Each new row is followed by its nearest point in the smallest flat space through zero that holds the last named rows.

Q524:
[[-10   5  -8 -10   1   8   2  -6  -1  22]
 [-32  -6  20 -39  28 -35  19 -14  -2 -13]
 [ 13  47  11  -9  -9 -29 -40 -10   6  11]
 [ 17  16   0 -72  -6   6 -19 -11 -13   5]]
New rows:
[ 12  29  21  -9 -38  -1   0   9   7 -22] => [ 23  12   7  -5  -9  -8 -20   3  -1 -15]
[ 12   7  18  26   6 -21  -1  25  -3   3] => [  3   6   8  27  -1 -16  -7   4   7 -10]
[  6   1  20   8   7  -9 -35   8   7  14] => [  6  18   5   9  -5 -12 -16  -1   4   2]

Q202, 4 rows:
[[ 16  28 -20  -2  -7  32  44 -15  10  33]
 [ 22  -6   0  16  -2  -1  -4   1 -51  -2]
 [ -3   0 -12 -15  -1   8 -21   5  -8  60]
 [ 14  13  -2   7  34   6  31  -7 -20  -2]]
New rows:
[  9  13   6  17  14  28 -35   0  16  25] => [-4  1 -5 -9  2  3 -9  2  2 26]
[-22 -11  19   0  19  25 -31  33 -20  -2] => [ -8 -13   7  -4  16 -15 -27   9 -15   5]
[ 10 -19 -33 -18 -11 -16 -24  24  20  33] => [-12  -7  -5 -14 -14   0 -28   7  10  35]
[-33  25  -2  -5  33   5  10   7 -32  16] => [  1   5  -1  -5  40  -1   6   1 -15  20]
[-31   5 -18 -33  32 -12  -3 -24  32 -26] => [-24   3   8 -13  31 -10   5   1  41 -14]
[  7  -6 -29  32  23 -12 -28  22  32   8] => [-12  -5   3  -8  10  -7 -14   5  10   6]

Q85, 4 rows:
[[ 47 -22   6 -10  54  13 -17  14  -5  13]
 [ 45 -14 -28  32 -10  11   9   1 -22  -1]
 [ 53 -15  13  -2  43 -17 -39   9  31   9]
 [ 60 -42  11 -18  26 -21 -12  52  40  -1]]
New rows:
[-12 -51 -35   1  -9   2   2   2  -1  -5] => [  8 -12  -9   2 -13   4  17  15  -6  -5]
[ 29 -37 -47  21  -8  -9 -27  21  -2  -3] => [ 48 -19 -18  23  -9  -6   1  13   3  -4]
[23  3 19 45 37 -3 -8 -6 25 23] => [ 31   2   2  12  24  -7 -30 -13  11   8]
[-25 -57   2 -21 -19  -4  -1 -22  37  12] => [-13  -2  10 -14  -9 -14   2  14  21  -5]
[ -2  -4   7  15  -4  46 -19  -1   2 -19] => [  2   2  -4   5   4   8   0  -7 -11   3]

Q43, 4 rows:
[[ -4   2  27   3 -19 -12   5  -2   8 -24]
 [  2 -58  12 -29  12  -4   9 -19  -2 -15]
 [ 24 -12  -8  18  18  16  13 -18   0  -9]
 [-47 -20  29  -6  -6 -33  25  -6  47 -31]]
New rows:
[ 35  -3 -31  20 -23   5 -11 -29  20  13] => [ 21   7 -11  18  10  15   4  -7  -5   1]
[-22   7  10  32 -21 -34 -19  27   8   1] => [-22  27  12   4 -20 -16  -3  15  13  -3]
[ 11  -4  30  19   2  15   1  30 -21   9] => [ 15   8   6   3 -10   5  -7   1 -14  -3]
[ 17  29  -6 -23   3  -1  23  14  23 -26] => [-3 10  5 12 -4 -3  6 -1  9 -8]
[ 34  24  24   7  29 -21 -17   0  13 -17] => [ 13  11   9  16  -7   3   4  -4   0 -13]
[-25 -34  30 -14  22  30  24  14  14 -15] => [-13 -33   7 -11  10  -9  14 -12  16 -13]

Q27 (4 x 10):
[[-10   2 -27 -16  17   8  36 -36 -15  27]
 [-37 -31   8   8  23  -3  29 -18 -23  27]
 [-37 -10 -11  -8 -11 -10 -11  10 -15  20]
 [-14  23  10   5  -5 -38 -27  21 -43 -13]]
New rows:
[  1 -26  -6   9  -8 -24  15 -23  31  26] => [ -8 -20  -3  -1   3  14  13  -8  14  14]
[ 24 -12  -5  10 -27  34  28  29  13  16] => [  9 -13  -3  -2  -7  21   2   0  32   2]
[  9  20  15 -11  11  -2   2 -15   4 -25] => [ 22  15   5   4   8  -2   4  -6  -3 -14]
[  8   2 -25   6 -31  -9  11 -28   4  28] => [ -3   5 -24 -16  -4   8   8 -12   3  14]
[ -6 -32  13  -7 -35  31 -28 -26  13 -21] => [ -1 -18   3   1 -13  15 -10  12  29   1]
[ 30 -12 -24  11  -7 -21 -20  -4  33  -6] => [ 18   5  -3  -3 -11  10 -10   7  23 -10]

Q581 (4 x 10):
[[ -3   8  22 -24  10 -43   0  32 -23 -41]
 [ 15  17 -13  -4  67 -19 -37  19 -23  12]
 [-29  31 -33   9   1  15  27   4  12 -13]
 [-27 -45 -11 -26 -33  15 -25 -17  25  -1]]
New rows:
[ 24  19   1  25   0 -33   8   1  12 -10] => [ 13  16  12  11   5  -8  16   7 -11  -3]
[-30 -33   1  20  22  -7 -17  32 -21 -12] => [ -7  -4  -4 -16  15 -13 -18  11  -6 -10]
[ 16 -18  22  15 -32   0  15 -33  25  23] => [ 17 -20  21  15 -36  17  12 -23  10  19]
[-26 -15  30 -17 -15 -26  35  10 -11  33] => [  5  -7  21  -3 -20  -9  11   1  -3 -11]

Q78 (4 x 10):
[[-38  -9 -18  13 -62  44 -42  -4  19  -4]
 [ -1 -13  12 -15 -10 -28   5   5  12 -20]
 [ -4 -22   8  19 -11  -8  13 -31 -17 -21]
 [ 34 -38  -6  50  -4  33 -15   1 -17  -9]]
New rows:
[-34  28   0   0  -2   1  41  -2  30  -9] => [-26  19   1 -20  -5 -11   8 -13   4   4]
[ -8 -33  -9 -11 -25 -23   5 -15 -10  -1] => [-10 -16   8   0 -18 -14   5 -14   1 -20]
[ 18 -23  28   2   4   7  26 -32  30 -41] => [  7 -27  13   8  -7 -22  12 -13  -6 -26]
[-14 -20 -36  14  23  -3   5  14   8   9] => [ 8  1 -3  4  6  7 -3  6 -1  6]
[  8  31  33  -3  -8 -20   3   9  18  44] => [ -3  21  -1 -22  13  -8   3  13   9  13]
[ 19   6  19  -3 -21   4 -47  41  23  37] => [ 12   2 -10 -11  -7  17 -31  46  28  11]

Q196:
[[ 37 -37  19 -16  -4 -24   5  -8  -6 -40]
 [ 37 -24   1  -8  -7 -24  32  25 -11  -1]
 [ 56   5   8  -4 -11  28  -8  20  -1 -17]
 [ 44 -37 -11   1 -18 -12  25  -9   4 -22]]
New rows:
[  4   2 -16  21   1 -26 -18 -32 -29 -17] => [ -8 -13   0   0   0  -8  -4 -23   5 -14]
[ 22 -21 -14 -32  26 -17  -6 -26 -21  14] => [  3 -17   6  -6   1 -18   7  -4  -4 -10]
[-22  -8  21  33  26 -18 -27  35  17  31] => [-27  17   9  -5  13  -8  -3  17  -9  20]
[-31  -4   1  34  32 -10   8   1  20 -10] => [-29  -1  -4   3   5 -10   0 -14   2   6]
[ 23 -19   2   8  32  16 -30 -12   8  12] => [  8   3   4   0  -2  13 -13  -7   4 -12]

Q68, 4 rows:
[[ -9 -18  -6  37 -23  -1  20 -22  11 -11]
 [ -8 -11  20   0 -11  -3 -23   4 -21 -16]
 [ -7 -11  15   4 -49 -14  42 -14   3 -18]
 [  6 -41  26  10 -38 -23  -4   6   9   8]]
New rows:
[ -2  -3  -9  10   8  27  11  -7  31 -38] => [ -8   7 -15  19   3  10  13 -16   3 -10]
[-6 -7 -4 16 -3  2 36 10  1 -7] => [ -3   0  -5   8 -12  -1  23 -11   8  -4]
[ -4  33 -21   1 -10  -7 -25   9 -17  43] => [  6   7  -5 -10  19   3 -12   9   2  12]
[ 29 -13 -12 -49 -10 -20  21  13   5 -22] => [  9   9  13 -34 -15 -12  22  12   3   7]
[-24  27  22   3   7 -13 -17   7   0  -3] => [ -4   6   6  -8   4   3 -12   4 -14  -8]

Q910:
[[ -3  -7 -14  -5   5  -6 -15 -47 -60  43]
 [-19  -1  -1  14 -23 -19 -21 -30  26  19]
 [  2   5  -4  -9 -49  14  31  17  -3  26]
 [-23  44 -38  13  36  22   3 -44 -21  32]]
New rows:
[ -1   4   0  15   4  26 -10 -17 -22  27] => [ -5   8 -12   0   4   5   0 -19 -22  21]
[-14 -26  15  -1  11  -2  -4 -33 -35 -11] => [  5 -16   3  -4  15 -12 -19 -19 -30   4]
[-10 -38  -4 -18   3   9  23  18  -1   4] => [ 11  -8   6  -9  -9   4  10  17 -10  -3]
